The same things were measured in two ways. Each way mixes the same 9 hidden numbers, adds some noise and spreads widely along 5 directions of its own, which tell nothing about the thing.
Some things both ways: the first way, then the second way.
[ -3.3   0.4 -20.6  28.6 -15.8   4.2 -26.5 -13.0  17.5 -33.9  12.4  21.2
  14.0   8.6  20.3 -29.3 -22.1  -8.9   8.4 -42.2  15.0  12.8   3.7  -8.2
  -5.5]
[ 18.2  23.2 -29.6  41.2  -2.5  -1.3   9.2  -6.6 -12.7 -13.7 -24.1 -12.8
 -28.3 -23.6  12.6 -19.4 -13.3   5.3  17.1   9.5]

[  4.2   7.2  11.7   7.9 -39.5 -13.4 -11.4  -9.3   3.8  -3.9   2.0 -19.0
   4.3   6.1  26.4 -10.2   8.3  -9.8   4.0 -32.8   0.9  -6.0  -2.6   4.2
  -5.2]
[  2.9  -5.8 -13.5 -10.9  16.8  29.6  -8.3   3.1 -10.4   4.4 -21.3  -3.6
 -24.6 -17.8  12.9  -6.1   4.7   2.8  15.1   3.4]

[-13.6   6.6  -7.0  10.0 -18.1   7.4  10.3 -14.6  20.7   5.1   3.8 -22.8
  -6.3 -11.2  18.7   9.1  12.2  -8.9   3.5 -31.7 -15.9  25.8   2.0   2.9
  -4.2]
[  8.1 -34.9  30.2   0.2  -2.9   8.0  10.7   9.4  -0.3  12.4  15.2  -7.8
  21.6  15.7 -16.7  -8.3  -5.0  17.1 -11.2  -7.4]

[-14.4  23.8  -1.1  21.5   9.2  -9.0  -7.2 -19.3  14.2 -15.3   4.3 -18.1
 -11.9  18.3  -9.1 -15.0 -14.2 -11.5   2.2  -6.3   5.8  30.5 -14.2  -7.9
   9.8]
[ 13.9  11.0   0.4   8.3   0.6  17.8  -8.4   6.9 -11.9   1.7 -33.8 -19.7
  -0.6  -6.4   3.3  -1.1  26.7 -21.8  -5.9  -3.9]

[-21.2 -36.3 -22.9  23.1  11.5   1.1 -30.8 -11.3 -16.8  -1.1 -31.0 -30.1
  -3.0  -5.6  -8.7  13.7 -14.6  19.9 -19.4  -3.8  -9.9 -19.7  29.9  27.6
   6.2]
[-19.8   1.5  11.6   6.2 -12.7  17.8  -5.5   0.6   5.7 -18.5  -7.6  14.0
   0.0 -13.2 -25.7   8.2  12.8  23.9 -17.4  26.1]

[-10.1  -3.1   5.7  -5.8  20.6 -20.5  -6.5   5.6  -7.0   8.0  -3.5 -19.2
 -19.6  -8.5   3.3  16.0   7.7 -10.8 -13.6  10.5   6.8  -2.1  -6.4   2.7
  17.9]
[ -5.5  35.7   2.1  -8.5   9.9  -4.8 -41.3   1.5   7.7  -6.5 -34.8  15.6
 -21.7  -4.9  15.2 -18.2  25.6  -9.2 -10.2  19.4]

[ -2.0   4.8 -16.7 -25.6  21.3   5.2  -8.2  -6.7  -7.6  -9.5  -1.4   4.6
 -13.3 -18.2  28.9  26.1 -12.1 -27.8  20.3 -20.8  27.3  17.4  15.6 -30.4
 -16.7]
[ 19.7  -5.3   7.0   4.0  13.4 -11.6 -10.0 -31.7  -5.2   7.0 -23.1   3.9
   6.1  12.9   7.2  26.6  -9.8  -4.2  24.5 -17.3]

[-20.9  23.0  -5.9  16.9  -5.2  16.4   4.9 -27.8  20.6 -10.5  10.4  11.4
 -22.3  11.1  17.5   4.9  29.0 -28.1 -11.5 -15.9  -4.1  35.1 -28.7  12.1
   4.5]
[ -8.5   0.9   6.9  -2.8 -14.7  13.4   4.8  -0.7  -0.3   3.1  -1.8   4.4
  -0.7   0.8 -30.2  -9.4  -1.2  -6.0 -23.5 -27.2]

[-26.7 -39.3  -6.4   6.4  32.2  19.5  -2.9  12.1  22.3 -20.1  13.4  -3.7
 -18.5 -26.7   3.9 -15.8 -20.6   4.8 -18.4   3.6  20.1  39.6  -8.9  -3.2
   5.4]
[  6.5  23.8  29.8   7.4  12.1 -37.5  -8.6  19.0  18.5   4.8  19.4  18.3
   6.7  52.1   4.3 -24.4  11.4 -22.4  -1.3 -18.2]

[-20.2  20.0  19.2  -4.5 -31.3  -5.9   7.1  -5.2  13.3  13.9  -4.1 -16.4
  -3.5  -5.4  52.6  -3.0  44.0  -2.1 -19.7 -27.5  -5.9  13.5 -10.3  10.6
 -11.6]
[ 10.2  13.1   2.6 -24.5  -8.8   2.0 -34.3   9.0  -2.0  -7.5   5.9   5.8
   7.7   6.2 -21.9 -10.3  -0.3 -13.7 -38.1  -5.8]

[-11.7   6.9   2.7 -22.9  16.1  -1.0 -19.0 -21.3 -23.1 -13.6 -18.1 -22.3
 -11.8 -15.1  16.5   9.6 -22.3  -9.0  16.6 -13.3  13.4  29.6  19.1 -26.3
 -15.4]
[  0.1  23.2  18.1  27.4   0.2 -11.6   4.2   1.2   1.8  -8.0  11.4   8.9
   4.7  -7.8  33.2 -21.5  10.0  35.0  28.7  27.4]

[-20.4  -2.8  -3.5   0.0 -37.6  -3.4  -5.3  -8.3  20.4   1.6  -1.1 -16.5
 -23.5   5.4  54.6   9.3  26.5   2.1   0.0  -5.6   5.9   2.1   3.7   8.6
  -3.0]
[-12.3  32.4   5.6 -21.8   8.1  17.4 -19.2  20.3 -16.6  11.7 -33.3   2.3
 -33.9 -15.6  -4.9 -44.9  30.4 -16.4   7.5  -2.7]

[ -9.1  11.2  16.6   8.5  11.0  -1.3  -7.9 -15.2  -6.1 -11.2  -9.6 -14.9
 -12.2  14.6   2.7 -23.4 -11.8  13.6  -3.1   4.6   6.8  24.5 -19.8 -18.9
  14.1]
[-15.8 -24.5 -10.5 -17.0  -9.8  -2.9  46.1  17.1 -24.8  29.8  45.3 -28.2
   6.2 -16.9  23.2  -7.7  -4.4   2.6  20.7  -1.9]

[-20.4 -18.0 -11.8  -0.1   3.3   7.8 -10.5  -3.2  12.5 -12.4  -7.5 -11.7
   2.4 -18.4  27.6 -20.1 -18.6   4.9 -12.6 -33.7  18.8  23.5  18.5   1.4
 -27.6]
[ 19.1  -4.4  10.6   2.3   4.8  -9.8  -7.6   7.1  -8.4   3.3   4.0 -12.3
  -5.7   7.4  -0.6 -43.3 -12.6  14.5   6.5  14.8]

[-20.9  -3.1   5.9  -6.5  34.8 -10.3 -26.6 -17.3 -24.2 -18.1 -11.3 -10.9
 -22.1  -2.7 -13.0   4.1 -17.5 -16.7 -11.8  16.9  12.3  20.0  -6.1  -0.3
  14.9]
[-20.1  26.3  -6.4  -4.1   1.2  17.3  -4.5  14.3  -0.1  -2.7  -6.6  21.0
 -16.4 -28.3  19.4  -2.6  20.4   8.9   4.5   5.5]

[  7.5 -18.8  -8.5 -13.8   9.0  -3.9  -2.8 -16.4   9.1 -22.5  -7.7   6.9
 -24.3 -10.5  31.2  33.9   3.3  -2.6  25.6  -1.3  -3.5   4.8   3.7 -36.9
  22.3]
[ 19.4  17.3 -12.6  19.4  -3.9   0.5  -6.0 -21.7 -16.0  -8.0 -39.7  -3.7
  -2.2 -12.7 -17.7  19.7  -9.6 -10.4  15.9 -14.8]

[-15.1  22.8  -3.5 -19.9  -5.6  -1.5 -16.5  -1.7 -18.6  11.7  -1.7 -19.5
 -14.2 -20.3  42.6  35.9  11.1 -25.0  25.1 -10.7   4.5  19.0  29.5 -18.8
  -7.0]
[ 11.2 -37.4  11.2  -2.7   5.1  -6.0  17.5   0.5  -5.0  23.1  14.5 -12.2
  14.2  10.3   9.7   3.8 -15.3   8.6   5.2 -11.1]

[-22.5  -7.3 -14.8  11.9  -4.4  12.4 -18.7 -18.6  19.5 -26.2   8.1  10.7
 -13.8   1.8  28.3 -12.7  -5.4 -16.7  -5.4 -20.5  21.8  26.5  -2.1   5.8
 -11.2]
[ -1.2  -5.3 -11.3  -8.7  -7.1  12.2   7.6   4.5  -9.6   0.6   1.9  11.2
  13.9  -5.1 -29.1  47.2  -8.0 -11.9  -7.1 -29.9]

[-19.1  27.3   1.0  17.6  -8.4   5.9 -12.6  -5.0  26.3 -22.5  19.3   5.4
 -12.9  20.2  30.5 -17.1   3.2 -21.9   1.1 -17.5  24.6  30.9 -12.4 -11.4
  -7.9]
[ -2.5  20.5   1.7   9.2  -8.9 -49.5   8.2   0.7  -2.3  -3.3  30.4   7.6
  14.2  39.4  -6.4  25.6  -0.3 -33.8 -13.4 -17.5]

[  0.8  17.5   0.2   8.0 -11.2 -22.8  -4.5 -12.4  -0.1  10.1 -11.1 -15.3
  19.3  -6.1   7.0  -2.8   6.7  -8.1  -8.5 -37.7 -17.2  -0.6   1.9  12.1
   1.9]
[ 24.0 -20.3   6.7 -11.5   8.3  -1.3 -16.3  -9.3 -17.1   3.4   7.6  -9.2
  -7.2  17.0  -9.2 -14.4 -25.3   7.3  -8.1  -6.9]

[ -9.8  17.4  11.0  -4.0  -6.8   2.1 -15.7 -10.1 -11.5  -2.5 -18.5 -16.5
 -13.3  10.4  44.9  -2.3   5.7  12.7   6.3  -8.0  12.5  10.8   5.8 -26.1
  -6.1]
[  1.5  33.1  -1.4   3.3  -2.6 -21.9  -1.7  -3.5 -15.5   0.2   2.6 -16.7
 -13.5   6.8  16.6 -35.5  12.5 -19.8  13.6   3.8]

[ -2.2 -22.5 -12.9  12.8  15.2  11.2  -4.5   1.6   5.0  -7.9   5.9   0.0
  -6.4  -8.6  -4.6 -15.7 -24.2   2.7  -8.6 -11.0  18.9  12.7 -13.9   2.0
   4.0]
[ -6.5 -14.5 -10.2  -3.3   4.3  -0.5  10.1  -0.8   3.7  12.6  -8.0  -7.8
  -6.6 -17.5  12.1 -12.2  -6.4  11.0  16.8  12.7]

[-11.1  21.0  11.3  -7.3 -24.6  16.0   2.7 -28.0  16.5 -24.6  16.1  10.6
 -25.8  17.0  49.3 -24.4   6.8 -16.5   8.7 -17.9  30.3  43.2 -30.4 -14.3
 -14.3]
[ -2.8  15.0 -34.6  -6.9 -18.6  -1.7  10.8   5.0  -1.3  -3.2   3.5   2.3
  13.4 -23.6 -23.1  22.1 -12.7 -20.5   3.9 -16.1]

[-14.8 -11.3  14.6  -8.8  14.4   8.2  -7.9 -17.4   3.0 -25.9  -3.2  -9.7
 -12.0 -11.5  11.0 -23.7 -14.8  -6.2  -5.4 -19.2  17.7  40.6 -10.1 -14.7
 -15.2]
[ 13.0  -7.2  -9.1   6.4   2.3  10.3   6.6  16.1  -7.8   3.9   6.5 -19.1
 -17.6 -20.3  14.9 -56.8 -15.5  26.6  15.0  24.7]

Other things, the second way, with their names:
Z807: [  1.1 -26.6 -15.0  -5.5  -5.5 -11.2   2.1   5.8  39.7  -8.8  17.9   2.3
  30.6  13.9 -30.8  20.2 -20.3  -8.7 -17.4   6.5]
Z108: [  9.1  13.1   5.1   2.6   3.7   0.3  -9.3  -5.2   5.5  -1.3  -3.4   9.6
  10.5  10.9   8.9  14.1   7.7 -12.6   1.1 -21.6]
Z405: [ 15.4  -9.7 -13.6  -7.9 -21.7  -4.5  -4.3   7.0 -11.3   1.0   8.0  -4.2
  22.1 -34.8 -18.1  -3.4 -31.6  26.7 -16.1  15.6]
Z387: [ -2.2  10.0   7.3  15.2  -5.5 -12.7   1.0 -22.5  24.7 -18.4   8.2  15.6
   9.5  31.6 -28.9  13.4 -10.8 -12.6  -3.5 -25.1]
Z866: [ -6.8  12.2   2.3  -7.3  -2.0  -5.9   2.1 -11.8  -5.0  -7.2  27.0  20.5
   2.2   3.5  -0.4  11.1 -11.8  10.1  13.3 -13.4]
Z33: [ -5.5  18.2   8.2  12.5   3.2  21.4   6.4  11.1 -14.1   1.2  -2.0   7.9
  -7.9 -10.3  21.5   3.3  24.3   4.4   7.2 -11.8]
Z722: [-10.3 -17.4   1.1  18.8   1.7  -4.5  27.7  -3.9 -17.2   5.2  18.9  -9.1
 -27.3  -4.3  14.8 -20.0 -14.5  30.5  15.5  15.6]
Z302: [-16.1  -3.5 -22.6  12.3 -15.6  -0.6   8.1  -9.0   3.4  -9.9 -24.2 -31.1
 -20.9 -19.2 -15.1 -19.3   4.1  -6.2 -16.6  38.7]
Z462: [-13.7  -6.6  -5.1  -2.8   6.9 -15.9  16.8  10.5 -14.6   5.9  37.0   0.6
 -15.8  12.8  17.7   4.3  -2.5   0.5   2.8   5.2]
Z220: [  3.0 -19.2  -7.1 -18.3   6.1  14.8  15.1  14.9   7.8   6.3  38.6  14.3
  20.9   6.3   0.1  25.5 -13.3  -0.2   8.5 -30.7]
Z286: [ -1.0  -8.0   0.8  24.7  -4.6 -29.9  20.5 -13.8  12.6  -8.6  23.3   3.4
   8.8  28.3  -5.7  19.3 -16.4  -1.3   0.3  -4.5]
Z83: [ -8.1  14.8   0.6  10.0   6.9  10.0  -5.5  12.2   8.3   3.5 -23.5  -4.8
 -16.3 -18.5  33.0 -30.2  28.1   3.4   6.9  24.1]
Z783: [-28.0   2.5  22.4   1.6  -5.1 -29.0  27.1  27.0  -0.4   8.3  53.3  28.7
  15.9  38.5  -7.1  41.1  15.2 -15.0 -17.2 -24.1]
Z646: [ 20.0 -20.4  28.9  -0.7   6.4 -31.9 -15.2 -25.3  11.6  -7.7  23.7   0.4
  22.3  75.3 -28.5  26.5 -15.5 -26.4 -27.6 -27.4]
Z64: [  2.8  -0.4  18.5   1.9  16.3   3.5 -11.3  -2.5  -2.6   0.6  -1.8  19.8
  -6.4  20.1  12.0  17.3   9.2   3.2   1.1 -11.9]
Z201: [ 10.8   6.5 -27.4 -16.4  17.5  21.1 -15.4  25.7  -8.6  -0.9   0.0   0.0
 -25.7 -12.3  13.4 -15.3  -1.1  -9.9   0.6   4.6]
Z396: [ 13.7 -16.8  11.0  12.0  22.6  -8.5   0.0 -10.7   7.6  10.9 -15.2 -17.6
 -22.6  25.9  15.6 -39.7  -4.0  -0.7  17.6   2.8]
Z436: [-29.5  67.8  39.7   2.5  19.7  -9.4 -26.8  16.5  24.1  -4.1 -15.5  57.5
  -7.0  27.1  24.7   3.5  64.9 -22.3  10.7 -20.6]
Z222: [ 14.5   6.7  -2.9 -12.9  -4.5  13.5 -18.9   5.4  -9.3   1.7 -20.1   8.3
   5.9 -12.2 -28.9   5.3  -7.9  -6.3  -9.9 -19.4]
Z382: [-21.2  -9.6  17.0  16.0 -16.0 -15.8  15.2 -16.2  19.1  -9.6  13.9  -6.3
  13.5  11.2 -10.2  -9.4   2.4  16.4  -6.4  25.0]
Z919: [ 10.3  -5.2  -9.7 -13.7  -1.4 -11.7  -4.6  14.4 -21.4   9.8  -3.6 -14.9
  -5.5  -6.7 -14.9 -17.4 -13.4  -3.7  -0.9  11.2]
Z709: [  3.5  -1.8  -4.8   5.4 -17.3  -7.5  10.7   3.8  -1.2   0.3   1.1  -5.7
  21.0 -12.9 -21.6   2.7  -9.9   5.5  -1.5   3.1]
Z510: [ -5.2   5.0 -14.2   1.3  -0.5  29.7   3.8  -9.4 -10.0   2.3 -32.4 -13.3
 -13.2 -38.0  14.1  -2.3  11.9   7.6  20.7   7.5]
Z179: [  5.5   1.2   0.0  -8.8  -7.8  -4.2 -12.7  -0.6   9.0   4.0 -28.1 -11.5
   3.5  -1.6 -31.7 -22.5  -2.3 -16.1 -15.4  -1.5]
Z519: [ 12.9 -33.9  -0.9 -20.5  14.5  19.9  -1.7  -1.4   8.7  16.0  -0.9 -17.1
  12.5   5.4  14.2   3.4  -0.9  -8.5   6.5 -14.6]
Z37: [ 19.9  11.8 -11.8   7.4   3.3  23.1 -19.0  -9.4 -14.3  -9.9 -34.1  -8.2
  -7.0 -29.2  11.6  -1.2   2.3  11.7  11.4  14.1]
Z889: [  9.6 -16.0  -8.5  -4.7  -2.7  16.4   7.4   4.8  18.5  10.9  -9.1 -14.9
  22.1 -15.1   6.3  -4.0  -1.1  -4.9   8.6 -10.8]
Z517: [ 11.7  -8.1   9.4 -17.8  14.9  19.8  -2.4   7.5 -24.7  25.9  -7.6  -9.5
 -15.1   0.1  20.1 -19.6   6.6  -5.7  10.7 -28.0]
Z43: [  8.8 -19.1 -24.8  -4.2  -6.0   9.8  -3.2  -0.4   3.9  -1.6  -4.7  -9.3
   8.9 -19.7  -0.4  20.3 -16.0   3.4 -14.6  10.2]
Z634: [  7.4 -37.4  -4.5  -6.5  12.2   2.2  13.6   9.0  -2.7  20.0  -3.8 -32.5
 -12.7  11.0  -0.3 -26.2  -6.5  -8.3   3.0   5.4]
Z229: [-14.7  -5.5 -25.5 -17.7  18.9  18.9  -5.0  26.2   5.4   5.9  -3.6   7.9
 -39.6 -20.6  12.4 -28.3  -3.4   7.8   6.8  19.9]
Z571: [ 23.8  39.9   7.7   6.2   6.9 -11.4 -36.9  15.0  -9.1 -11.9 -24.9  16.1
  -1.8   7.5 -10.5  -3.5  12.5 -13.7  -2.3   3.1]
Z872: [ 14.1  35.7  -1.8   5.2   4.5  -8.8 -31.8  -8.8   5.5 -19.2 -29.4  13.8
  -4.2  18.5 -25.4   7.4   4.7 -31.0  -8.4 -15.9]
Z699: [-20.6  -0.9  -4.2  -7.5 -21.9 -21.3  24.7  -1.8  10.0   1.8  38.1   3.1
  22.0  -8.5 -10.5  -1.9 -14.3  11.5   8.9   7.2]
Z492: [ -7.4   1.7  -2.1   3.2  -5.6  17.0   9.5   7.4  -0.1  -4.6   2.5   0.5
   9.4  -2.7  -4.7  26.2  15.2 -10.4  -6.9 -10.3]
Z910: [-26.0  19.9  -8.0  18.9  -6.2 -12.6  20.6 -21.6  -7.9 -17.7  22.6   6.4
 -35.8  -3.5   1.2 -22.4 -12.2  23.8  25.3  20.2]
Z790: [ -0.3  35.3  22.4   7.0   5.4  -7.7 -21.0   1.2   0.0  -7.2   0.0  19.9
 -10.2  11.8  15.1 -24.2  16.8   5.2   2.0  -0.1]

Some of these things the first way, each followed by its name:
[ -6.7  -6.4  -4.6  17.1  -2.5  31.7   3.3  -9.6   3.5  -6.4  -4.4 -14.3
 -17.4   4.4  17.2   5.5   9.7   6.0  -4.7 -23.9   5.1  13.5 -10.1  -9.4
 -11.8] | Z382
[-22.0  11.4   4.3 -19.6  21.8  -7.1 -19.3  -9.3 -10.8  -5.5 -10.1 -11.7
 -17.5 -13.7  29.3  19.6   4.8 -17.1   0.9  -3.0   6.1  27.1  14.2 -19.2
  -2.9] | Z517
[ -3.5 -34.8  -1.3  14.1  46.4  11.3 -19.2  -1.7 -13.3 -29.0  -7.3  -1.8
 -17.4 -13.5 -22.5  12.0 -21.5   5.3  -2.8  12.1   1.2   8.9  -6.6 -23.7
  31.4] | Z286
[ -5.2  11.1   2.7  -2.5 -20.5   7.0  -7.1 -23.2  -1.3 -12.4  -5.0   3.2
   3.8   1.4  39.1 -16.2   6.4 -10.7  -6.0 -43.9  13.2  13.3  -6.9   2.2
 -25.7] | Z866
[ -9.9   5.3  15.6  -1.3 -17.2  -4.1 -17.8 -17.8 -31.8   3.8  -5.1 -23.5
   2.8 -11.8   6.0 -25.1 -13.9  -7.2  -1.8 -16.0   0.7  25.1  -3.3  10.6
   0.7] | Z220
[-19.4   7.4  11.7 -18.6  27.1  -1.8 -25.9  -3.3 -32.4  -6.1  -8.0 -13.0
 -16.4 -11.2  14.9  10.3 -10.2 -19.2  -2.3   4.2  20.4  24.1   8.4 -14.6
  -3.8] | Z43
[  4.2   0.7 -12.0  15.9  -3.4  -4.4 -14.3 -16.9 -19.9   3.7 -16.8 -13.9
   5.3   7.5  -5.9  -6.8 -16.3  10.1   3.4 -15.2  -2.7  -5.4   2.5   4.2
  12.3] | Z510
[-19.5 -19.1 -10.2   3.8  21.7   4.5 -15.0 -12.4   6.8 -24.5  -0.4   0.7
 -16.5  -1.6   4.6 -10.3 -18.6  -8.8 -12.4  -5.2  25.3  21.5  -7.0   0.3
  -3.9] | Z872
[  3.9  -6.0 -11.9  21.5 -17.6   4.5  -7.1   7.9   1.0   6.5   8.3 -14.8
  10.2  -9.9   5.3  -2.3  -6.0   0.6   5.6 -31.6  -0.3  -4.1   5.2   4.1
   4.1] | Z396
[-20.9 -11.0 -27.1  -2.4   9.3 -10.7 -14.7  -9.1  -7.4  11.7 -20.5  -6.9
  13.2 -23.0  18.9 -11.0 -16.8  13.1 -11.6 -19.0   2.7  12.3  24.9  21.3
  -3.2] | Z405
[-14.3  14.3 -17.2  20.7   6.1   4.1 -14.3 -10.2  -4.6   0.8   2.5  -4.5
  10.7  -1.4  -4.5 -29.9 -26.7  -8.0 -10.5 -26.6  12.8  25.5  -2.9  15.0
  -6.3] | Z108
[ -7.4   5.5  20.5 -15.3  -2.9  17.3   2.7   3.9 -14.3   8.1   1.1 -26.9
 -11.9 -16.5  31.1  -0.7   7.8  -4.4   3.2 -20.7  13.5  26.1  -5.6 -18.9
 -16.6] | Z519
[-19.0 -21.4 -10.1 -10.6  10.2 -35.3 -22.0  -8.9  -3.3  -3.1 -15.8 -30.3
  -9.5 -20.5   6.5  10.5 -17.1   5.9   5.5   8.6  -4.2   0.0  30.5  -0.6
  20.3] | Z571
[-14.9 -19.5 -16.6  21.3   0.3   7.8 -20.2   6.4  23.8 -21.8   9.2   5.8
   9.6 -13.7  17.2  -8.9  -9.9 -10.7 -20.4 -39.6  14.3   6.8   8.1  11.7
 -19.7] | Z64
[-12.2  16.0  18.8   0.1 -11.8  -3.2 -18.8 -17.3 -15.3  -7.7  -9.2 -28.0
 -22.3   7.9  20.5  17.6  15.5 -10.0  13.9   3.7  -7.2  15.5   2.2 -19.0
  12.6] | Z492
[-24.8  -0.5 -12.8 -13.3  21.8 -15.3 -15.3 -24.7 -12.0  -2.8 -14.5 -11.6
 -19.0 -13.0   7.4  12.3 -11.2 -16.4  -3.2  10.0   6.5  24.0  11.7   8.2
   8.4] | Z222
[ -0.9  -0.7  14.2  -5.2  12.6   6.6 -30.7 -33.1 -25.5 -36.1 -22.0   0.0
 -19.9  16.3  13.5   9.6   0.0 -10.8   0.6 -11.4  12.0   1.6  -6.0 -21.3
  -7.7] | Z910
[  3.9   6.2  -4.8   3.9 -43.4   0.8  -5.8 -10.2  17.4  -4.9  -4.1  -6.5
  19.7  -1.7  52.7 -15.5   5.7   4.1   6.4 -60.6   2.9  -2.7  12.6  -4.2
 -27.7] | Z37
